The rows come from 4 hidden closed curves, with some noise, and rows from the same curve form a group. Each curve winds through 6 dimensions. The rows are also pushed far along 3 directions, which tell nothing about the answers.
Known rows, each followed by its group:
[-91  16 -43  10  16  11 -22 -20 101  -7  -4 -40 -16  -6  35  -9 -77   1
  20  42   5 -57  -6] -> vit
[-10   0 -13   0   5 -13  -2  10   8  -6   0  17  -3  -7   1   1   5  18
   0   7  -8  -9 -18] -> vit
[ 40   5  -5  -7   6  -7   2  -7 -51   3  -8   4 -10  -4 -22  21  46  -8
 -25  14  -2  17  16] -> takos
[ 18  -1 -20  15 -14   6 -23  11 -24  11   2   2   1 -10   5  12   8 -23
 -14  15  -1   9 -13] -> vit
[-17  21 -40  -3  10  22 -37 -21   8  27 -17 -33 -11  -6  24   8 -23  -3
  -5  57  23  -6  12] -> sonit
[ -7  47 -55   8  16  49 -44   4  10  61 -21   3 -11 -14  32 -10 -42 -21
  27  61  34  10 -20] -> dumiz
[-15  16  17  -6   2 -22  16 -13   1 -25  -4  16   6  -4 -15   9   8  28
 -15  -3  -7 -15   2] -> vit
[-11  57 -49   4  28  22 -16 -26 -10  28 -20 -16 -27 -17  -2  19 -12 -11
   4  67  19  -8  -2] -> dumiz
[ 41  21   1   1  -5  11 -10 -20 -67  13   8  13  30  -5  -4   0  36   5
 -18   5  -5  26 -18] -> sonit
[ 22   1   0  -6  -6  -2   6 -13 -19 -22   3 -21 -12  10  -2  16  19   5
 -10  -8   9  -5   7] -> vit
[ -3 -32  45   5   0 -25  40  37  -2 -16   9  32  23  12  -2  -3   5  10
  15 -60 -29  10 -16] -> sonit
[ -5  18 -18   4  -5  18 -19 -29 -15  19  -5 -26   0  -1  14  13  -7 -11
 -10  35  16   3  15] -> takos
[  0  26  33  -3   4 -14  12 -37   3 -25  -6   2  13   8  -9  -1   1   1
 -24   5 -13   7  37] -> dumiz
[-42 -36   3   1   2 -10  -4  35  46  -6  -7  -1  11  16  46   0 -41  17
  18 -24  -5 -11 -14] -> sonit
[-14   6  19   0  18  -4  20   6  -1   8  -8  14  16   3   3   0 -11   4
  10  -7 -12  10   1] -> sonit
[  5  -1  14   6 -11 -14  21  -6 -20 -35   5 -10   3   8   4  25  11   5
 -12 -25  -9 -12  -8] -> takos
[ -2   6  -1  11   2   4   4  -6   3  -3  13  -3  10  -9 -11 -11  -4 -18
   4  -7 -18  -6 -19] -> takos
[ 12  19  -2  14  -7   2   3 -22 -38  -5   8   0  14  -4  -2  15  15 -12
 -15   9  -8   7  -9] -> takos
[ 18 -29  -7  15 -24  -7   1  18 -12 -17  20  -9  -5  10  10  10  14 -12
   4 -26  -3   0 -16] -> vit
[ 48   6 -26   0  12  28 -14  -1 -44  30   3 -10  -6  -2   1  -5  26 -30
   7  14   7  26 -10] -> vit
[  7  -4  45  -4 -13  -4  24 -12 -10 -10   4   0  20  19  -1  -1  -5  10
   5 -31   0  15  20] -> sonit
[-10 -12  15  -6  11  -1  11   1  17  10   2   6   5  -1 -12 -18  -3   0
  10  -8  -7   5  13] -> takos
[ 11   6  15  -6  -4  14  -4  10   4  11  -6  18  12   6   8 -16 -11   0
  11 -11  10  15   1] -> dumiz
[ 32 -15  10  -8 -16   5  17  17 -42   7   8   5  -5   2 -16  10  27   8
  12 -32  14  10 -12] -> dumiz
[  6   1  -7  -8   3  13   5  13  -9  20  -3   2  -7  -3  -4   1  -1   9
  21  -6  17  -1 -14] -> dumiz
[-10 -35  -2   8  -9  -1  -7  21  34  -8  20  -3   4  -7  -3 -24  -7 -11
  10 -27 -16 -16 -24] -> takos
[ 16   1  19   0 -17  12   9  20  -5  -1   1  22  10   7   9  -5  -7  -1
  14 -34  12   8 -12] -> dumiz
[ 33 -33 -67  16 -13  22 -62  50 -19  54  14  13  -4 -17  19 -19  13 -20
  14  25   5  18 -53] -> sonit
[-59 -27 -56   7  13   0 -37  45  68  21 -14   0 -18   0  58   1 -48   8
  25  31   6 -22 -22] -> takos
[-54  38   4 -27  44  16   5 -45  43  14 -34 -43  -5  -3   2   1 -44  12
  -2  37  14 -21  40] -> sonit
[ 47 -15  46   2 -42 -11  35 -11 -72 -28  21   5  17  10 -23  24  49   7
 -20 -52  -1  12   3] -> dumiz
[-32  -1   1  -9   6   9  -9 -18  43 -12  -1 -17  10 -14  -2 -20 -18  -3
 -15  -1  -5 -30   2] -> vit
[  7  -1  -8  -1  -4  13 -16  -9   0   6  10 -11   9 -10 -10 -16   1  -1
  -5   1   1  -8 -16] -> sonit
[ -7   6  -7  -2   0  -6   8   2  12 -19  -6 -11 -25  -1  -9  16  -3   1
  -3   1   6 -20   2] -> dumiz
[  5  -6 -31  -1   4  -5 -19   6  -7   1  -5   1 -13  -6   8  11  18   0
 -17  22   0  -2  -3] -> takos
[  0   2  -1  -4  -1   6   0 -14   2  -3   5 -17  -6 -13 -24  -4   5  -9
  -7   3   0 -12   2] -> sonit
[ -7  -8  -6   7   4   4 -14  19   4  30  -1  19   6 -15  -7 -13  -9 -13
   6  12  -9  10  -9] -> vit
[ 22 -13 -32   9 -24  12 -43   7 -32  41   9   3  -1 -19  -9   0  19 -17
 -13  35  11  16  -2] -> vit
[ -8 -27  11  10  -3 -12  16  27  15  -3   6  -4 -14   3 -12   2 -11 -19
  15 -20 -12  -1   4] -> dumiz
[  3 -19  -1  -2  -6   0   1   7   0   0   5 -10 -10  -8 -21   1   8 -13
  -3  -7  -1  -7   0] -> sonit
[ 34 -13 -27   5   8  11  -8  39 -42  29   1  -3  -9  -1   6  10  12 -13
  21  -5   1  19 -35] -> takos
[-18 -20  42   8 -23 -29  47  -1   5 -54  18  -2   9  10  -9  20   1  16
  -2 -56 -19 -25  -7] -> dumiz
[ -8 -26  20  -2 -21 -20  12   1  -3 -25   6   5   8  15  16  15  10  21
  -9 -26   0  -4  10] -> takos
[ 13  31  17   2  -8  -3   8 -29 -35 -11  -8   1   9  -6 -16  19  15  -2
 -30  11  -1   5  14] -> vit

New rows, each followed by its group:
[-26   9  28   0  12 -12  21 -32  10  -6   1 -10  18   4 -12  -4 -11   7
  -4   3 -17   1  26] -> dumiz
[ -8  13  -9  -7  20  -8  -5 -26   2   5  -8 -17 -11  -5 -16   3   7   1
 -15  34  -6   1  27] -> dumiz
[  5 -24  11 -11  10 -13  13  25  -4   3  -7   8  -5  11   0   6  10  11
   8 -18  -2   8   7] -> takos
[ -7 -68 -24  18 -14 -24 -10  80  16 -12  16  28  -3 -10  14  -2   9  -7
   9 -40 -29 -14 -60] -> sonit
[  9  -3 -32  20  -7   2  -5  27 -27  16   7  12 -10 -10   4  16   8 -13
  12  10  -3   4 -35] -> dumiz
[-38  53 -23  -2  21  10  -1 -44  36   1 -11 -22 -23 -12 -11   1 -30   1
   3  52  13 -27  17] -> sonit
[-14  15  -3  -7  11  14   3 -40  16 -16   5 -22   8  -5  -3 -14  -1  -4
 -10   2  -4 -22   0] -> vit
[  3  -5 -11 -13   8  20 -13 -11  13  13  -3 -33 -13   0  -1  -9  -8 -13
   3   8  15  -4  14] -> vit
[ 16 -10   9  14 -16 -16  12  19 -15 -16  19  31  12   4  -3  -3  18  10
   8 -28 -16   4 -28] -> sonit
[-32 -50  14   0  -4  -7  15  34  68 -33   8 -20  -6  10  17 -19 -35  -9
  21 -58 -12 -31 -16] -> vit
[ 15  -9 -12  -7  -6   5 -11  -5  -4 -19   1 -24 -10   1   5   5  13  -4
 -16  -7   6 -12  -2] -> vit
[ -3 -19 -26   5  -9  -1 -21  17  -9  18  -3   8  -3   5  30  13   6   6
   0  17   7   9  -3] -> takos
[-32   3  -3  -4 -10   2 -10 -30  29  -7   2 -25   0  -7  -8  -3 -17   6
 -11  17   9 -25  18] -> vit
[  9  -6   6   4   3  -8   8  21 -22  13  -3  25  14  12  20   8   4  12
  10  -7  -5  24  -8] -> sonit
[ 23 -36   9   7 -25 -18  -3  26  -4 -22  10   4  -8   7  -2   7  19 -11
 -13 -26 -11   4   1] -> dumiz
[-16 -14  28  10 -14 -12  21   6   9 -23   6  -1  12   9   8   8 -16  -3
   1 -30 -15  -6   2] -> sonit
[ 29 -50  -2   1   0 -22   7  61 -17  -7   9  27 -10   0  -7   1  35  -2
   5 -38 -23  10 -30] -> takos
[-44 -30  -9   0  14 -13   2  42  65   3   2  14  -8  -3   9 -21 -31  18
  32 -13 -12 -22 -24] -> vit
[ -3  36 -17  -9  27  15  -6   5  20  17 -22  13 -18  -4   3  -7 -16  -1
  14  26  15   1  -1] -> dumiz
[-15 -42 -16  17 -12   6 -13  43  24  17  20   9  13   0  26 -20 -21  -5
  33 -24 -10  -3 -43] -> takos
[ 21  10  12  -7   2  15 -11  -5  -9  24  -8  12  11   4   3 -16   0  -4
   2   6  12  26  14] -> dumiz
[ 11 -20  12  -2  -8  -3  -3  14 -23   7  -3   4  16  15  23  10   3   9
  -2 -16   1  19   2] -> sonit
[ 12 -13   7   1 -12 -16  19  21  -4 -27   3   4 -21   2 -13  19  13   2
   2 -30   1 -14  -9] -> dumiz
[ 17  13  26 -16 -14  -7   2 -22 -31   2 -10  -5  -3  -5 -34  15  17  12
 -30  11  14   9  38] -> vit
[-25  65  43 -14  27  -8  25 -71  23 -33 -20  -7  14   8 -11  -2 -16  16
 -26  20  -5  -7  51] -> dumiz
[-38 -22  -9  10 -12  -5  -7  36  68 -29  -3  -6 -20   4  29   1 -44  -5
  15 -21   2 -33 -18] -> dumiz
[-31 -44 -25  20   0 -16 -32  67  65   1   4  34   5   3  46 -26 -34  -5
  19  -8 -27  -3 -37] -> dumiz
[ 16  13 -11   1 -15  13  -5  -8 -33  10   2   0   3  -3   4  12  11   4
  -1   5  15   3 -13] -> dumiz
[  3   8  19  -3   7  -9  19  -4 -21   2 -10  15  11  15  11  14   5  16
   1  -4  -1  19  12] -> sonit
[-70  23 -50   9  33  11 -16  -1  75  21 -10 -17 -23  -3  30  -9 -64   7
  40  52   7 -27 -13] -> vit
[ 22 -43 -38  13 -22   9 -41  47  -6  22  19   8  -3  -9  14 -15  10 -10
  10  -6   0   5 -44] -> sonit
[-48 -11  31   6  -2 -34  31  19  51 -53   0  17   8   3   5   5 -27  22
  -1 -39 -26 -33 -14] -> vit
[-29 -33  22  -2  -8 -12  36  33  38 -27   7  -7 -16   8  -5   4 -22  13
  29 -55   0 -30 -15] -> dumiz
[ -8 -26 -36  20  16  -2 -28  57  30  37  -2  25 -14  -6  17 -19 -22 -31
  25  21 -18  20 -17] -> dumiz
[-11  16 -25  14   4   3   1   4  -9   4   0  -2 -11  -8   2  18  -6  -4
   9  18   1 -10 -20] -> dumiz
[ -7 -23   4  -3   4 -11   8  26  15   6   6  17  -2   0  -9 -14   2  15
  18 -18  -7  -1 -11] -> vit
[-49  52  47 -15  26  -6  47 -67  20 -32 -21 -28  11   9 -11  18 -29  16
 -17   5  -1 -21  49] -> sonit
[ 30  36 -10   8  -9   5  -6 -29 -45   5   8  12   7  -5 -11   5  26   0
  -8  24   4  14  -5] -> sonit
[ 12  15   1 -20  23   3  -3   1  -9  16 -17   7  -3  -7 -18  -5  10   9
  -9  12   7   8   7] -> vit
[ 12 -11  44 -15   1 -11  19   1  13 -14  -3   6   5  13 -15 -14   3   7
  -3 -29  -2  10  32] -> dumiz
[ 13   2  28 -19 -12   4   6 -32 -11  -8  -5 -27  -1   1 -29   4  11   2
 -24  -4  15  -2  41] -> vit
[ 18 -29  22   1 -13 -11  24  15 -17  -5   8  -7 -13   6 -28   9  12 -13
   8 -30  -3   7  13] -> dumiz
[  9 -21 -38  18  14  15 -30  56 -13  64   5  32  12 -16  16 -23  -6 -24
  31  13 -15  30 -50] -> sonit
[-50  36 -16  -8  45  18  -3 -24  50  31 -21 -19  -7  -7   4 -18 -49  -3
  21  43   6 -11  15] -> takos
[ 48   0 -16  -3 -16   8 -19  -8 -53  12   8  -1  -3  -6 -11   7  42  -1
 -18  14  12  16  -3] -> sonit
[-34  40  32  -6   6  -9  45 -35  18 -50  -8  -5   3   5  -7  18 -16  27
  -4 -18   1 -33   5] -> dumiz
[  7  13  -5  -2   0  -3   8  -2  -9 -15  -5 -10 -24  -3 -13  19   9  -2
  -5   3   9 -11   5] -> dumiz
[-22 -10 -10   0   2   5  -9   8  34  -3   9 -10  -1 -15  -9 -18 -16  -6
   5  -7 -10 -26 -23] -> sonit
[-24  31 -17 -11  26  23 -23  -3  51  26 -25  -1  -9  -1  17 -24 -43   0
  16  34  20  -2  12] -> dumiz
[ -2  16  10   5  -5  -4  17   6  -6 -19   0  22   7   1   7   8  -1   9
   5 -17  -3  -6 -21] -> dumiz
[ 12  -1  18  -4   2  12  14 -22  -6 -17   7 -23   8   6  -8  -8   6 -17
  -4 -21  -3  -3   9] -> vit
[ 28 -22  34 -10 -21  -7  11  -6 -41 -12   2  -9  14  14  -3  18  25   7
 -21 -31   4  16  21] -> sonit
[ 31  18  20 -13 -10   9  12   1 -14 -14 -11  10  -8   7  -8   7  11   4
  -1 -21  22   3   6] -> dumiz
[  2   5  67 -29  -2 -18  34 -25  -5 -37  -8   5  19  -5 -43  -3  19  23
 -36 -38  -8 -10  32] -> vit
[-24  -7  15  -4   4  -1  -4 -16  30   4  -3 -16  10   5   4 -14 -24   2
  -1   5  -4   1  25] -> dumiz
[  1  -7  37   4 -17 -21  26  -1  -2 -43  17  19  25  10   1  -3  11  24
  -6 -49 -18 -10 -20] -> sonit
[-21   9 -29   4  -1  14 -18 -27  17  12   7 -25  -9  -6   4  -6 -13  -4
   4  33  11 -12   5] -> vit
[  3 -11  15  -7 -11 -19   3  21  -4  -3  -9  10  -9   1 -13  16   2  17
  -8  -6   4   3  10] -> vit
[-16  20  28   1 -12 -14  16 -31  -1 -30  -2   0  11  -4 -16  13   0  12
 -28   0  -5 -14  16] -> vit
